There are 3 ways to turn a row about zero (a turn may also mirror it). The second row of each pair is the first, turned, with some noise. The first 27 pairs use one turn. New pairs use 3 turns, one after the other, and a turn may come again.
Some pairs, each with its turns in order after it:
[-59 -19 -29 -49 -39 -33  57   9]
[-28 -35 -40  43 -43 -11 -33  67]
G

[ 22 -33  17 -50 -52  42  17   3]
[-29  16   8  45  22  13  46  57]
G

[-33 -13 -45  -2  17 -43 -52 -28]
[-24  26 -49 -34 -33  25 -47 -24]
G

[ 47 -18 -49  -1  20 -56 -13 -37]
[ -9  15  12  56  18 -71  -3   7]
Y

[ 15 -58  43   0  -8  20 -33  27]
[ 40  17  28  59  35  14  15 -12]
E

[ 29  -9  35 -60  54 -30  50  11]
[ 54  44 -34 -37 -32  52  12 -27]
E

[-12  50  42  25  44 -20  56  23]
[ 51 -67  15 -22   6 -60  -4  -6]
G

[  9 -19  -3  38 -13  34  19 -28]
[  7 -25  32   9  -3 -19 -45 -20]
E

[-52  10 -15  58  51 -57  44 -45]
[ 85 -31   0  14  73 -27 -38  16]
Y

[ 44  41 -10  -7 -32  13  49   1]
[-51 -31 -45 -16  24 -15  18 -10]
Y

[ 7 22  7 26  2 34 20  0]
[  4   7  -9   3  -8 -38 -32 -13]
E

[46 40 -1 43 -6  7 13 39]
[-31  33 -37  26  -4 -15 -51 -11]
E

[ 60  33 -44 -16  52  -6   2 -50]
[-17  21 -29  13  11 -95 -28 -28]
Y

[-12 -42 -25  20  47  42 -60 -31]
[ 10  15 100   6   1 -22   4  35]
E

[ 42  20 -13 -38  60 -22  31  -9]
[ -5  25 -23  10  33 -51   0 -60]
Y

[ 60   6 -47  25  51 -25   6 -36]
[-31  29  33 -19 -60  36 -51  10]
E

[ -5   3  54 -43 -26  58  21  33]
[-36 -35  20  28  50 -15  50  41]
G

[ 44  -1  21 -45 -51   8  46  38]
[-65 -19  -7 -13  13  25  60 -33]
Y

[-22  21 -34  40 -16  42  53  33]
[-10  -3 -53 -32  46  35  -2  47]
Y

[ 60 -49  18 -43  57 -11 -57  40]
[-27  76  29  62 -35   4  -7 -62]
Y

[-10  10  27   1 -46  44 -24  53]
[-56 -34  34  29  20  10  34 -15]
G

[ 26  46 -55  59 -31 -43 -21 -53]
[ 29  44  52 -36 -77  36 -36 -20]
G

[-11 -49 -16  48  18 -46 -12 -22]
[ 37  12 -49   1 -31  38 -13 -39]
G

[-60   0  45   9 -17 -39  45  18]
[ 14 -84 -21   5 -28  -5  11  19]
G

[-50 -42  42  37  27  35  40 -40]
[ 26 -11  52 -50  44  32 -58   4]
Y

[ 23 -15 -44  14  29  45  34 -61]
[ 26 -19  48 -34 -38  -6 -69  13]
E

[ 44 -44  19  26  13  46  25 -54]
[ 51 -15  52  18 -31  -1 -54 -31]
E

New pairs, each followed by its turns in order:
[ 57  49 -15 -52 -22 -56  12 -39]
[ 28 -20 -11 -22 -18  74 -64  45]
E G Y

[ 20 -60  52  25  -8  41 -17 -42]
[ 46  30  36  22  31 -34  19  56]
E G G

[-23 -48 -50  -5 -24   0   7 -53]
[-68   1  33  40 -16   3 -35  -6]
G Y G

[ 45 -21 -57 -40 -31  30   4  45]
[-40  -4  96  -8 -23  -9   3 -10]
G G Y

[  5 -11  55  -3 -42 -12  35  -6]
[-19 -14  -7 -46  44 -12  35  12]
Y Y G

[ 41 -22  11 -54   0  -1  12  24]
[ 44  20 -22 -11 -19  -1  27  46]
E Y Y

[ -7   0  -9  12  28 -16 -58 -54]
[ 21 -20  -8 -30  30  23 -39  56]
Y E Y

[-44  34  17 -26 -33   2 -51  54]
[  8  47 -52  23  33 -39 -50 -14]
E Y Y

[-56 -57 -43 -27  12  24   2 -42]
[  5  10 -17  25 -59 -14 -78  14]
E E E

[-34 -44  55  49 -36  26   0   3]
[ 26   7 -23  14 -44  38 -50  56]
E G E

[-48  13  32  -8 -34 -20  17  20]
[ 30  14 -22 -14  56 -10   1 -13]
G E G

[-55 -28 -43  30 -51 -57  46 -25]
[  2  38  76 -77  38 -15 -25   4]
Y E G

[-50 -47  55 -16   5  30  28  29]
[-47 -41  -8 -29 -69   2  19  19]
E E Y

[-53 -17  22  30 -54 -54 -51 -26]
[-68  72   0  46  14   4 -31  30]
E G Y

[-23  35  21 -51 -50 -53   9  -7]
[-10  73  -3  -8  54  44  20  14]
Y E G

[  7 -22 -58 -22  44   0  -2  33]
[ -5 -61 -13 -14 -24 -13 -26  45]
E Y E

[ 42 -48  -4  27 -36 -54  53 -23]
[  4  63 -41 -64  -9   7 -54 -22]
E G Y

[-25  -1   3  12  -5 -19  -4 -21]
[ -7  14   1  36   5  -8  -7 -14]
E G G

[ -3 -50  32 -25   4 -14   8 -47]
[-11 -16   9  -2  -4 -32 -72  -4]
G Y G

[ 28  -8  60 -46  20   3  56 -24]
[  0  36 -58 -50 -42 -35 -19  15]
G E Y

[ 32  -3  37  16  29  32 -15  49]
[-66  13  -8  23 -28 -17  26   0]
Y Y G

[-38   6  46   7 -50  23  -2  11]
[ -8  33  49 -11  20   0 -51  -6]
G G E

[-51  37  47  26  40  52 -25  52]
[-46  46 -11   1 -80 -13  58  29]
E G G

[36 16 10 -7 -6 43  8 42]
[ -4 -41  -5  21 -47 -15  33  -5]
E G E

[ 36   8 -49  33  57  30 -50  31]
[ 46 -57  25 -23   7  42  58 -37]
E G E

[ 45 -32 -48  50  50  34 -53   1]
[  9   4  87 -44  54 -13  25 -30]
E G Y

[-14 -61  13 -35  17  10  27 -19]
[ 41  22 -35  -7 -51   9   7 -23]
G E Y

[11  5 25 54 -6 56 46 31]
[  5 -16  -9   0  -6 -78  48 -21]
Y E G

[-21 -43 -30 -45  19   3 -20 -59]
[-28 -34 -32 -72  -3  26  -5 -22]
G G G

[ 17  47 -24  49 -14 -25  36  21]
[ -4 -15  33 -23   2 -45 -19 -59]
Y Y G

